The rows of a group lie close to one hidden flat surface of 5 dimensions, which passes through zero. Surfaces can cross.
Some rows, each with its group after it:
[ -4   8  -6 -24 -22  14   9  23   8   9 -18   0  11]	k20
[ 22   1  23  12 -13  37 -16  27  13   1   5  -7   9]	k212
[ 26  20  13   2   7   5  -2 -14   0   7  -4   5  16]	k315
[-23  -4  -1   2  15  -5 -10  14  21 -17  29  -9 -35]	k364
[ -8  10 -22 -36  -7   5  23 -23   0  24 -12 -16   5]	k212
[ -3 -34   6   2 -13 -20   1 -14 -24   4  14   1 -10]	k20
[-12 -11  -5  -5   4   0 -10  14  10 -10   3 -13  -3]	k864
[ 19   7   7  12  29   7  -5 -30   4   4  13 -14   0]	k212
[ 15 -11   0  -8 -17  -4  11 -25 -19  13  -9  -4  10]	k315
[  5  10   1 -12  11  -7   3   4  16  -4  -2   6  11]	k481
[ -1   4  -2  -4   8   8  -2   3  10  -1   6 -10  -3]	k212
[ 56  11  13  -1  -7  27 -12 -10  15   8 -17 -14  53]	k315
[ 10  16   6 -31 -10  23  -4  41  38   5  -8  -3  18]	k481
[ -3  -3   7  23  12   8  -8 -10  -5  -3  15  -6 -19]	k20
[-9 -1  0 -1 -1  1  2  4 -1  0  1 -2 -8]	k212
[ 10  12   1  29  11  21 -13  -4  -5 -14 -14  -2  17]	k481
[ 11   5  -2  -4  -2  -2   6 -10  -6   6  -9   1  12]	k864
[ 19  -6   7  15   8   9 -16 -10  -1  -4  10 -15   5]	k864
[  2  13  16  11  13  14  -9  22  20  -5  11   4 -10]	k315
[-10 -26  -9 -13 -18   8  -4   9   0  -6 -12 -21   8]	k315
[  2 -16   8   9 -19  20   3 -11 -15  11  17 -14 -22]	k364
[ -8   1  -9   3  22 -27  -1 -17  -1 -11  -2   2  -2]	k864
[ 4 14 -1 -3 15 -9 -5  5 14 -8 -7  8 16]	k864
[ 17  -5   8  11   3  15 -14   4   6  -6   1 -18   9]	k315
[ 28  14   6  10  -1  -1   6 -30 -15  16  -3   9   8]	k864
[-3  1 11  7 -5 19 -7 25  6  1 -3 -2  0]	k364
[-37 -22 -13  -6 -13 -29  21 -11 -20   7  13  10 -37]	k481
[ -5  -9   7  23  11  -8  -6  -1 -13  -8  12   3 -21]	k364
[  4 -12   6  23   1  -4   4 -19 -31   9   1   4  -6]	k364
[ 14   7  25 -13  13  29 -18  41  48   2  24 -16   3]	k481
[-1  7 -7 -7  3 -8  5  0  5 -4 -7  2  6]	k481
[  2  -3  11  10  20  -6 -22  23  21 -21  11   0   6]	k20
[ -4   3  12  -4  -5  30 -17  44  32  -9   1 -15   1]	k864
[ 13 -13   5  -3 -32  -1   7  -3 -21   9 -13  13  18]	k212
[-10  30  -9 -13  31 -17 -11  30  40 -30 -19   9  20]	k364
[  0 -21   1  27 -30  23   8 -18 -36  13   2  -8 -16]	k481
[  1  10  -1   4  12 -29  -4   6   4 -21 -18  25  20]	k212
[-12 -15  11  11 -23  28   2  16  -7  10  21 -14 -28]	k20
[ 24  24 -14  -2  33 -30  -3 -34  -4  -9 -20  15  38]	k20
[ 30  11  14  16  24   5 -15 -15   4  -7   3  -1  14]	k315
[ -8  -1 -22 -28 -11 -16  14 -12   2  -1   0  -1  -8]	k364
[-12  -5   2  17  14  -2  -2 -11  -4  -2  10  -2 -22]	k20

New rows, each followed by its group:
[ -7  -9  18  26   1   3 -25  46  12 -30   6  14  -1]	k212
[  3  -3   4  -4 -14  19  -4  11  11   2  14 -12 -11]	k364
[  0 -20  22  10 -44  16 -10  55  -3 -11  -7  22  10]	k212
[ -6   1 -15   0  -9  -4   5  -7 -16  -1 -19   6   7]	k481
[ 20  -2  13  -2  11  -4 -22  18  22 -17   0  -1  24]	k20
[ -3   1 -10  11   9 -18  12 -44 -27   5   2   8 -11]	k20
[-19 -31  10  39  -7 -24 -14   3 -25 -22  15  25 -23]	k212
[ -8  24   0   9  14  28  -3  12  13   0  -2  -8 -13]	k20
[ -3  -4   9  27   6 -13   5  -2 -33   9 -26  23  12]	k364
[  6  17  -5   8  58  -3 -13 -33  16 -10  17 -19 -15]	k212
[ -9 -21   2 -21 -22  -7  17   3  -7  23  16  -1 -19]	k481
[-3  8 -5 -9 -3 13  1 11 13  5  0 -8 -3]	k212
[  2  -1  -2 -15  -1 -22  -3   7   7 -10 -13  12  19]	k20
[-12  -3 -14   4  26 -49  -5 -16  -7 -16  -2  18   5]	k20
[ -4 -14   3  24   7 -21  -4 -18 -25  -7  12  14 -16]	k212
[  8   1 -15 -11  17 -26   1 -48   1  -7  27 -14 -12]	k364
[  9   9   0  -1  10  11  -3  -7   7   4   3 -12   4]	k212
[-10   8 -16 -21  10 -19   3  -9  18 -12   9  -5  -4]	k364
[ 24 -17  17   0  -2   2 -21  12  12  -9   8  -7  21]	k20
[-2 -4  6  2  5  5 -4  6  9 -1 12 -3 -8]	k481
[  7  -6  10  25  -2   2   3 -11 -32  10  -8  12   6]	k364
[-20 -24   2   7 -34  -4  10  13 -21   3   1  15 -20]	k212
[-30  -6  -7  14  -1   0  -1  18  -6 -13  -2   5 -20]	k481
[  0  -3   8  17   2   3  -2   5 -11   3  -3   6   6]	k364
[-51   2 -22   3  12 -19  22  -3 -11  -5   0   8 -41]	k20
[-10   4   7  21  23   3  -8  -7  -1 -11  12  -6 -21]	k20
[-41  -8   0   5  -7  -3  10  44  -5   1 -27  18  -6]	k364
[ -3  18  -5   1  53  10 -11 -16  28  -2  20 -36 -21]	k212
[ 32  19  -3  -8  13  -6  -6 -23  13  -5  -7  -3  34]	k364
[-29   5  -1   4  23   1  -9  24  24 -17  16  -6 -25]	k212
[-26 -11  -7 -25 -26 -11  19  12  -2  11   3   4 -15]	k481
[ 24   9   6  22  10  14   2 -38 -18   9   7  -6   3]	k20
[ 17 -19  22  30 -14   3 -13   0 -18  -3  12   7   0]	k212
[-28  19 -17   2  55 -41  -7  -4  17 -29   0   8  -9]	k212
[-16   6  -9 -16   9  21  -1  23  28   1   5 -20 -17]	k212
[  7  -8  13   5 -15   9  -4  17  -7  -5   1   7   2]	k212
[-27 -28 -21 -11  22 -29 -15  12  14 -32  -5 -16  -4]	k864
[ 11  27  -5 -30   5   6  -7  17  35 -12  -8  -9  23]	k364
[ 14   1   1   9  16  -7  -5 -26  -4  -2  13  -7  -2]	k364
[-27  13 -17 -14  28 -26   7   0  13 -12  -6   1  -9]	k212
[ 10   5  -1  22  21  -9 -11 -25  -6 -11  -6   5   7]	k481
[ 11 -15  -2   1 -14   9  12 -36 -24  24   9 -13 -10]	k212
[ -8 -16 -10 -18 -21 -25  12  -6 -16   5 -11  14  10]	k20
[ 12   8  16  12   9  12 -10  17   9  -5 -11   5  12]	k364
[ 14   8  13  11   2   8 -15  23  10 -15  -5   5  12]	k212
[ 13   4  17   3   2  57 -15  29  30  11  24 -36 -17]	k212
[-10   0   7   7   3   6  -7  25   9  -2  -6   3  -1]	k364
[-18   4  -8   7   3   6  -3  18  -1 -11 -11   4  -4]	k481
[-19 -10 -18 -28 -18  -4  11  -3   8   1  28 -15 -28]	k364
[  7  -9  19  21  -7  18 -18  21   2 -10  13  -1  -2]	k212
[ 17  -2   7  -3 -15   2  -5  -3 -11   8  -9   2  19]	k212
